The first 6 rows are patterns. Each new row is the sum of 2 different patterns, raised or lowered, with some noise. Before adding, each is slid sideways (what falls off one end comes back at the other) and multiplied by a number that may be negative. Names go in the order of the patterns.
(in the rows, 128 means zero)
Some rows, each with the names of its patterns after it:
[129,133,125,99,157,106,117,133,108,122,118,154,151,108,108,95,125,142,110,120,118,169,123,100,125,172,104,127,129,146,143,121,120,153,126,117,121,129,144,140,147,112,149,120,94,146,96,152]
J957
[175,137,127,129,107,120,128,148,146,138,139,132,122,114,120,132,143,128,122,115,142,105,132,133,120,110,150,153,112,108,138,95,122,148,99,118,127,135,128,129,120,160,131,113,132,132,129,102]
J895
[144,111,157,101,118,129,129,144,146,119,105,114,133,139,101,156,110,137,123,134,154,104,108,152,118,137,132,131,153,110,149,132,132,148,125,139,97,150,121,112,125,146,102,149,126,96,113,130]
J828
[132,136,120,106,147,124,99,109,146,124,141,123,134,113,132,151,153,139,127,144,133,133,139,115,141,145,126,135,104,151,125,143,126,116,139,138,140,149,102,144,109,111,163,108,129,132,139,133]
J478
[121,164,109,155,129,162,112,120,171,125,114,126,125,100,112,137,108,124,132,122,141,117,117,138,128,142,119,166,124,128,125,147,136,149,161,131,121,136,103,122,121,131,107,131,146,128,94,117]
J720
[150,144,97,126,88,109,131,122,96,118,140,145,112,140,161,155,117,136,122,135,123,113,101,136,124,131,121,97,127,149,139,111,116,107,144,160,133,139,114,127,139,126,128,119,135,110,152,144]
J345

New rows. What belongs after each?
[158,142,152,173,150,142,169,136,171,142,159,173,137,156,169,174,156,140,166,111,163,163,126,146,164,142,168,154,129,165,157,157,146,176,138,133,184,163,165,165,137,135,144,169,174,141,178,146]
J895 J828
[91,100,102,88,98,101,81,99,110,102,90,91,115,101,133,80,135,97,100,124,100,101,80,123,141,92,128,108,71,129,120,119,105,112,106,95,106,125,92,123,136,124,82,121,81,115,108,116]
J895 J478
[114,122,112,125,86,110,131,117,97,101,104,99,118,125,120,102,73,99,83,84,104,102,81,108,108,109,99,111,139,111,102,106,104,119,99,91,81,100,120,99,112,98,87,129,112,95,93,92]
J478 J345
[133,144,133,118,151,146,149,154,117,136,128,141,98,133,140,127,131,139,131,116,113,140,104,147,143,139,111,148,142,131,127,176,169,162,91,161,104,141,97,142,124,97,137,148,133,116,162,165]
J720 J345
[134,123,98,102,155,101,141,124,108,150,132,129,74,110,135,111,85,143,132,126,103,99,126,131,113,112,147,123,117,112,125,90,115,116,143,139,133,150,86,144,125,123,137,98,133,136,90,135]
J957 J895
[165,132,134,181,121,146,150,143,178,116,154,160,198,149,138,173,172,112,163,139,130,132,132,157,162,129,153,151,134,138,132,165,141,137,177,126,152,135,196,133,174,191,154,128,182,108,146,174]
J828 J720
[137,127,156,149,138,134,106,139,154,133,163,140,152,126,176,152,142,154,147,149,120,100,159,119,120,108,164,160,100,152,174,162,136,167,151,141,152,135,120,153,128,153,148,113,142,144,157,99]
J720 J345
[145,151,165,167,166,165,141,141,162,123,147,143,148,144,147,157,154,121,160,134,183,131,173,160,172,135,138,172,164,133,161,159,110,152,161,132,143,153,146,157,150,158,149,154,180,154,171,151]
J478 J720
[145,126,153,121,87,120,102,144,89,119,125,126,117,113,124,73,106,108,106,174,132,166,139,141,127,137,133,145,120,144,81,110,75,134,86,145,126,93,142,164,121,131,147,144,143,143,111,114]
J720 J345
[143,92,102,89,92,96,95,103,101,95,121,95,68,86,119,106,100,115,100,85,111,133,101,87,113,130,94,131,114,75,134,122,102,102,84,117,104,85,95,103,106,103,110,139,42,106,87,90]
J895 J478
[99,108,102,86,118,101,88,114,96,103,117,113,114,102,102,69,120,94,112,99,101,88,106,113,108,113,81,109,102,95,117,121,86,83,87,122,97,93,124,117,120,108,73,109,132,103,101,87]
J957 J478
[117,118,149,142,138,139,128,144,148,150,127,155,116,177,176,169,144,128,167,156,136,145,135,136,118,176,149,164,166,111,151,104,119,152,141,123,130,179,160,130,156,188,177,148,174,142,148,144]
J720 J345
[163,154,167,152,183,163,147,177,158,145,165,153,137,153,147,152,172,152,160,147,176,143,166,162,156,178,164,159,151,138,160,161,152,165,151,174,154,156,155,154,170,155,176,167,139,169,156,134]
J895 J478
[127,102,113,119,119,120,97,135,112,130,140,112,83,134,93,127,144,121,118,103,136,90,148,111,106,103,95,125,126,161,139,113,111,156,101,126,100,130,105,74,120,140,92,129,105,118,123,113]
J828 J345
[151,149,150,131,112,123,109,123,156,100,130,142,151,129,142,156,141,110,152,128,114,115,137,117,147,125,139,118,120,149,162,145,123,137,124,146,159,126,148,139,134,144,114,147,127,147,121,137]
J478 J345
[114,120,116,158,145,136,126,127,138,149,143,121,139,126,166,159,158,144,99,150,126,151,139,132,142,100,183,138,151,156,94,131,93,140,158,119,96,103,146,162,112,144,163,192,125,127,129,178]
J957 J345
[144,123,134,152,150,115,152,111,122,188,137,153,139,122,131,160,144,131,132,121,118,152,174,134,139,153,176,101,155,119,147,128,130,155,135,97,138,131,121,133,115,141,132,121,122,123,133,149]
J828 J478
[92,119,134,123,101,103,124,125,108,107,106,130,106,89,134,126,133,95,91,119,92,83,104,119,94,109,111,96,62,112,82,144,119,116,133,120,92,95,146,128,73,123,115,78,108,119,98,82]
J957 J720
[112,98,116,112,131,114,82,126,99,80,129,99,103,101,120,118,97,104,89,105,113,111,85,110,138,105,82,89,159,101,92,114,117,118,102,87,141,95,96,99,98,125,113,143,81,130,111,80]
J957 J828
[124,166,148,120,161,150,129,114,146,131,124,96,142,146,141,128,137,144,99,140,151,139,152,151,138,120,128,117,132,142,140,149,123,145,120,145,137,137,131,159,137,145,125,161,105,103,169,138]
J895 J478
[133,132,132,120,111,134,139,110,150,136,111,142,113,136,116,130,120,120,108,127,139,131,105,132,126,82,134,114,122,135,133,127,114,115,113,104,132,123,114,117,132,111,127,123,134,104,137,134]
J895 J478
[114,115,119,104,64,110,121,112,132,83,111,107,123,122,108,99,101,85,106,144,117,131,112,119,128,163,122,88,105,132,106,49,86,140,103,87,120,117,123,122,93,117,113,100,142,118,93,100]
J957 J345
[145,141,163,175,126,148,155,149,164,127,198,135,148,147,156,162,162,202,140,154,171,130,136,161,142,135,176,174,153,110,151,127,201,140,176,152,172,126,150,204,157,136,141,165,109,148,155,138]
J828 J720
[129,111,133,137,115,158,138,124,110,128,133,140,122,166,117,129,155,163,99,109,139,155,118,174,135,98,144,137,133,114,128,128,133,108,122,137,129,123,145,144,87,114,131,139,146,135,125,100]
J895 J478
[188,152,131,150,163,166,147,147,114,133,136,170,132,151,149,130,146,142,175,113,151,110,127,176,150,192,174,138,138,171,158,141,115,180,126,121,119,162,157,139,125,166,153,177,142,152,162,142]
J828 J345
[130,162,183,176,128,172,156,161,166,148,147,155,157,165,181,149,136,145,142,157,167,138,164,174,152,170,155,142,145,145,162,162,170,189,165,165,164,183,150,135,156,179,167,135,128,175,155,166]
J957 J345
[138,109,109,152,129,94,139,145,144,114,139,156,156,100,134,135,134,123,117,124,110,121,131,123,117,135,147,127,104,115,106,139,158,144,141,116,121,138,129,137,114,150,114,147,150,159,130,89]
J895 J345
[162,150,153,138,186,159,152,146,161,169,152,181,159,141,146,144,162,135,141,143,130,162,164,105,137,146,187,136,175,147,200,140,136,191,152,142,133,178,135,138,161,121,143,155,161,176,149,151]
J895 J720
[96,111,145,108,97,91,103,80,141,87,94,133,119,111,84,137,56,112,91,88,135,92,127,132,124,124,131,107,120,64,132,85,78,74,95,118,128,80,118,113,126,94,87,118,96,131,101,65]
J828 J345
[149,153,105,147,107,147,94,150,147,97,126,164,158,125,144,154,104,147,155,111,133,126,149,144,130,130,147,145,96,145,140,139,103,163,128,110,133,123,125,157,155,156,142,162,137,117,127,158]
J895 J720
[167,97,143,79,117,143,117,140,140,157,104,95,134,182,84,157,117,156,141,131,149,128,111,143,114,141,149,145,174,99,170,130,106,168,102,165,101,156,122,93,155,129,96,157,115,95,113,156]
J957 J828
[131,142,151,110,148,172,137,131,168,131,143,127,128,123,193,127,145,155,128,134,125,148,140,166,131,153,171,109,166,123,155,137,141,159,128,141,158,141,154,130,172,142,103,144,173,141,139,146]
J957 J895
[189,157,145,170,147,164,159,142,157,128,163,164,157,159,141,192,142,167,150,161,155,179,117,170,183,167,148,137,176,139,165,166,160,162,144,133,156,165,176,144,152,196,123,188,136,160,150,136]
J957 J828
[131,134,172,115,140,128,151,163,167,145,169,160,135,151,154,133,130,199,150,149,120,146,133,154,155,145,160,162,157,156,106,151,128,141,172,117,134,158,130,152,150,141,122,141,180,125,99,132]
J895 J478
[122,142,133,138,134,115,104,134,108,125,148,145,131,116,121,113,146,139,115,141,114,115,137,153,118,104,135,156,105,160,127,116,144,122,138,131,115,130,128,102,121,124,134,114,123,146,81,122]
J895 J828
[97,105,94,97,91,116,113,99,84,91,116,78,108,92,99,103,79,106,113,86,121,86,99,94,88,118,85,95,95,78,117,87,129,100,86,121,100,87,110,88,99,115,114,114,81,115,102,125]
J828 J478
[134,122,72,113,134,141,95,108,100,115,110,121,119,73,77,86,102,115,109,132,114,123,102,115,119,95,123,100,105,75,96,128,93,105,97,95,146,113,124,131,77,136,130,107,86,98,118,110]
J478 J345
[129,160,127,157,171,151,109,177,117,116,156,124,153,133,181,126,141,142,180,168,152,145,132,140,129,203,135,174,135,136,136,153,190,148,139,180,145,154,140,146,174,146,168,149,140,180,126,163]
J895 J828
[87,134,132,95,90,106,82,85,105,103,84,101,109,87,109,95,126,62,125,112,82,69,141,79,112,129,120,87,90,137,94,137,111,115,106,91,94,99,134,130,98,99,109,94,117,106,108,86]
J828 J478
[169,144,152,120,165,124,127,107,147,152,108,143,149,140,157,153,140,142,152,166,125,150,127,154,160,132,138,126,137,142,137,159,159,110,157,133,122,135,144,140,155,154,164,128,160,164,147,132]
J478 J720
[139,140,123,116,121,129,118,143,135,129,120,130,103,122,142,111,121,168,139,137,101,137,102,126,163,91,135,138,133,143,134,131,139,119,131,146,149,132,101,177,142,134,106,115,139,132,121,158]
J957 J895
[128,129,115,148,151,127,149,130,123,128,156,122,110,173,162,134,171,159,120,156,149,163,141,145,116,158,91,135,131,147,141,111,167,104,131,141,157,170,141,154,123,120,133,121,143,154,148,147]
J895 J720
[132,122,110,102,111,145,92,118,95,75,126,162,91,145,96,80,110,113,128,87,147,67,128,130,136,144,98,103,51,81,121,118,55,131,110,139,91,132,171,117,82,146,96,129,112,99,110,103]
J828 J345
[91,142,121,117,138,127,114,130,153,139,128,121,132,92,159,130,106,112,128,113,140,138,141,112,125,161,127,145,121,144,124,114,149,130,121,145,119,129,106,127,135,122,122,117,123,135,127,162]
J828 J478
[113,164,132,161,124,138,124,129,179,159,127,138,132,143,134,120,149,128,126,152,134,156,142,148,123,125,142,145,122,143,117,150,175,145,146,145,171,108,167,147,143,135,118,111,153,156,153,131]
J828 J345
[144,129,122,160,134,144,102,148,131,107,98,158,108,137,149,144,142,141,136,115,149,145,156,132,104,111,153,158,160,115,97,149,104,157,126,124,128,113,155,137,129,121,112,113,117,141,146,150]
J828 J345
[133,102,121,119,126,124,110,123,109,118,110,116,129,135,119,97,96,105,97,123,106,86,112,124,129,116,104,142,112,93,139,93,118,109,108,98,115,115,110,95,105,109,105,106,113,101,110,115]
J478 J345
[106,157,111,127,110,137,112,82,118,118,109,128,106,122,126,156,131,115,109,109,142,130,97,110,129,153,135,94,94,144,101,133,122,124,130,119,125,129,134,100,107,107,120,151,135,141,148,116]
J957 J345
[152,128,128,157,62,135,74,105,115,89,114,130,104,142,95,127,146,118,126,107,109,122,95,107,83,155,93,127,126,92,103,162,108,105,137,114,131,135,138,102,130,129,126,115,105,92,132,124]
J828 J345
[177,158,164,141,160,186,151,146,168,126,129,143,161,153,157,157,141,155,140,140,160,159,173,153,182,145,156,153,175,155,185,178,153,153,172,125,138,158,170,134,176,172,144,142,153,150,180,142]
J895 J720
[134,120,117,113,136,131,132,138,124,138,101,113,154,107,108,154,136,128,127,116,114,107,152,130,105,114,139,118,125,114,132,122,126,135,135,141,110,139,129,123,121,126,149,130,110,135,87,138]
J895 J478
[101,85,137,79,118,91,117,93,68,117,138,87,111,70,107,83,75,94,91,98,71,84,108,90,126,98,114,107,114,87,117,85,93,132,115,94,86,103,79,100,110,96,100,75,81,94,100,110]
J828 J720
[120,139,176,148,194,151,155,154,176,167,133,138,138,147,109,110,153,147,134,151,149,140,160,138,159,131,168,153,139,126,136,170,166,159,117,108,144,141,142,163,123,153,140,158,153,146,114,142]
J828 J345
[119,97,134,102,77,103,151,124,125,104,143,80,135,130,145,122,97,149,134,103,133,98,125,129,98,137,79,135,111,114,116,98,152,107,134,148,93,118,118,85,151,122,130,120,115,133,98,146]
J828 J478
[134,144,106,148,140,122,136,113,134,109,151,137,106,158,139,125,161,107,144,104,108,157,110,109,128,145,129,127,131,134,77,140,121,97,119,146,121,127,112,127,107,128,151,158,141,122,134,131]
J895 J478
[178,144,127,139,163,168,185,124,123,166,154,155,153,132,155,147,168,142,153,111,129,130,127,177,149,181,178,142,145,181,155,154,119,167,129,121,131,153,138,150,132,175,155,187,153,133,161,157]
J478 J345
[131,140,129,173,151,139,155,183,118,163,128,178,156,145,135,151,162,152,125,156,157,155,163,117,178,126,114,160,104,172,142,171,131,126,186,130,125,168,118,143,160,180,168,120,140,100,162,169]
J957 J828
[121,145,129,80,138,81,116,136,134,105,80,109,76,137,108,106,106,86,101,109,122,125,100,115,121,84,118,104,125,98,78,126,114,103,109,114,120,84,97,128,87,99,103,87,107,106,154,76]
J828 J478
[117,123,132,98,135,93,119,114,103,83,130,97,114,122,96,111,114,128,84,117,101,121,131,107,108,106,122,126,108,106,118,103,108,121,125,124,110,103,119,71,104,106,108,86,89,128,111,98]
J828 J345
[176,146,147,147,125,176,121,129,175,158,146,137,160,186,139,158,145,142,179,143,119,150,165,140,158,147,166,145,168,162,189,154,128,177,133,172,160,141,160,148,167,143,121,177,134,159,143,156]
J957 J478
[148,119,120,116,113,123,80,100,124,118,108,109,81,94,133,131,100,130,105,136,139,137,124,95,119,154,129,124,83,140,84,137,106,148,135,63,122,101,107,122,137,108,103,142,138,104,131,134]
J720 J345
[123,120,133,128,105,134,143,135,118,102,135,135,103,166,114,148,118,127,156,126,122,119,111,120,116,114,100,134,126,128,132,125,110,134,141,149,126,149,134,128,127,142,123,147,158,127,127,113]
J478 J720
[97,155,141,150,101,107,157,136,117,140,148,157,124,130,125,120,163,112,149,149,130,163,103,133,140,122,177,106,136,137,131,163,132,164,92,105,157,158,178,153,117,137,134,147,99,123,183,127]
J957 J828
[137,89,120,102,93,109,84,126,104,102,119,103,130,81,79,124,117,155,92,103,109,115,127,73,105,116,91,104,113,129,123,68,118,113,112,81,107,114,106,116,119,85,99,146,113,100,137,87]
J957 J478
[112,110,125,93,86,122,97,121,126,91,92,68,113,126,103,150,114,103,109,159,135,84,78,101,96,87,71,116,93,141,99,93,122,167,85,111,108,129,151,105,85,116,123,115,128,95,90,113]
J957 J345
[121,142,153,101,113,146,90,134,157,149,107,89,119,100,140,158,90,102,151,102,143,118,124,150,105,134,148,107,136,89,166,130,101,145,83,115,121,124,144,122,166,105,127,126,119,111,164,105]
J895 J828
[154,175,137,183,139,160,136,143,168,128,141,172,132,146,165,131,176,136,164,135,168,189,130,141,125,139,135,150,122,157,122,176,147,116,126,178,167,118,182,124,138,127,190,172,165,139,106,129]
J895 J828
[125,80,124,140,140,103,134,125,85,134,139,117,129,129,99,115,140,103,102,96,139,65,131,120,118,73,76,127,162,72,148,102,139,95,83,168,87,96,106,91,89,85,149,72,115,131,109,108]
J828 J720
[145,134,132,87,139,114,95,124,105,135,113,129,128,70,123,107,120,115,127,116,90,168,147,97,87,84,111,133,70,106,119,154,107,90,138,119,84,117,116,153,137,111,91,123,105,99,106,122]
J957 J895
[145,180,137,163,134,139,147,154,159,128,154,157,120,162,149,152,120,126,149,142,165,150,132,170,154,156,116,161,163,136,118,179,152,147,116,147,135,150,110,158,157,127,147,141,140,135,172,142]
J957 J720
[132,147,106,124,133,135,144,153,116,164,160,141,126,142,128,122,168,154,133,119,102,122,136,138,145,139,137,149,122,113,134,135,166,121,133,113,149,129,131,134,120,108,175,141,137,135,116,127]
J895 J478
[137,166,139,138,137,168,136,155,147,115,142,126,160,135,170,118,134,135,128,157,163,136,147,140,156,156,137,166,124,154,165,156,170,108,144,149,140,135,159,155,141,137,170,150,152,178,156,148]
J828 J720
[101,123,100,138,107,89,112,109,133,136,88,88,108,101,105,96,106,120,125,118,92,136,89,96,63,96,154,111,122,139,108,110,129,110,101,95,109,95,80,84,115,89,105,92,120,113,137,121]
J957 J345
[156,130,54,139,103,106,94,75,135,98,89,110,104,120,101,129,82,103,138,97,100,162,76,137,121,124,105,102,152,61,153,130,105,126,99,103,99,112,140,125,125,140,73,144,108,124,73,91]
J957 J828
[114,108,115,111,130,142,105,124,98,117,125,111,110,124,120,104,134,134,95,107,121,111,92,89,137,103,122,111,108,107,111,152,120,128,125,127,110,136,110,108,142,137,116,111,108,116,129,134]
J828 J478
[126,137,165,156,136,106,136,122,131,94,148,151,80,148,143,118,128,163,156,119,170,123,123,138,124,152,153,119,121,116,145,105,121,150,129,122,123,119,118,118,129,141,151,145,140,134,165,124]
J828 J720
[108,157,95,165,135,176,120,123,181,124,118,170,106,140,159,178,164,110,142,86,163,163,124,137,118,166,147,137,153,178,109,167,118,176,150,142,130,143,163,148,116,153,150,150,157,106,177,118]
J957 J828
[173,163,121,134,135,140,139,144,145,156,144,136,143,133,159,145,174,132,133,142,172,146,126,166,157,137,185,153,129,168,161,137,156,156,160,164,99,143,140,134,145,143,151,100,145,159,139,175]
J895 J345
[82,131,88,90,104,98,111,101,118,114,92,123,99,140,106,118,107,89,94,104,132,125,93,94,115,86,93,98,110,100,66,120,104,64,108,100,95,119,89,124,87,116,99,74,107,120,138,92]
J828 J720
[121,66,118,108,109,91,118,136,52,106,119,111,131,134,122,92,108,106,102,113,111,128,125,103,99,105,120,102,104,129,109,97,113,114,78,92,128,124,117,142,120,93,146,117,103,105,128,118]
J895 J720
[138,174,140,146,132,109,148,93,118,134,161,108,113,148,183,109,151,171,176,141,142,127,163,133,119,112,146,146,149,147,101,154,154,124,136,109,134,153,170,141,130,144,125,141,141,126,127,138]
J957 J345
[95,109,98,85,149,96,100,111,104,99,119,123,151,110,92,135,91,126,81,155,114,92,132,109,85,118,122,124,117,102,128,92,96,101,98,127,103,130,85,127,106,117,101,126,81,130,157,110]
J895 J828
[146,116,129,142,108,128,130,140,133,107,133,96,145,97,126,121,116,96,122,121,102,120,122,131,127,138,124,124,134,105,121,135,139,137,123,92,137,86,132,81,136,128,72,127,127,144,113,149]
J828 J720
[124,88,147,118,121,114,166,98,140,117,109,117,137,158,111,143,106,97,119,118,137,124,116,117,112,101,125,94,170,96,148,119,152,135,98,134,142,107,129,123,106,132,117,126,125,125,137,128]
J828 J720
[128,162,158,166,164,124,130,147,123,116,153,137,111,146,172,116,76,140,147,161,149,168,117,198,129,129,171,132,119,141,100,106,135,140,111,131,164,86,136,125,124,167,141,150,108,154,123,125]
J895 J720
[115,134,116,133,120,145,116,127,144,139,96,109,135,162,112,163,133,140,135,131,155,122,122,127,134,96,118,143,113,127,131,141,112,117,125,136,140,140,123,141,117,125,119,139,136,149,151,129]
J895 J720
[113,114,125,110,134,113,162,95,123,125,117,132,149,132,138,149,142,143,119,133,93,158,128,106,109,119,107,138,141,140,133,133,144,106,136,124,150,120,96,138,151,114,147,110,103,120,100,150]
J828 J345
[131,133,127,113,149,131,104,135,107,141,125,133,113,109,152,105,117,114,119,118,122,140,130,114,112,106,133,116,117,103,105,171,105,102,122,162,106,125,127,129,120,128,112,123,109,123,116,128]
J957 J478
[157,144,140,139,163,143,147,145,153,160,168,143,149,126,142,143,126,188,141,181,161,154,171,158,147,157,131,167,145,132,150,146,159,158,148,167,159,175,127,166,147,148,169,161,124,156,162,142]
J828 J345
[150,131,138,140,128,153,139,135,96,147,112,134,119,163,119,131,144,104,117,126,146,115,158,111,138,125,135,167,162,112,113,111,142,139,116,158,102,124,121,138,145,107,113,148,133,133,126,137]
J828 J478
[142,119,115,138,163,117,168,125,131,155,139,152,165,137,135,125,175,151,120,165,143,160,152,171,169,122,134,150,135,149,152,134,168,142,166,128,142,158,165,143,136,166,160,123,138,186,123,155]
J828 J720
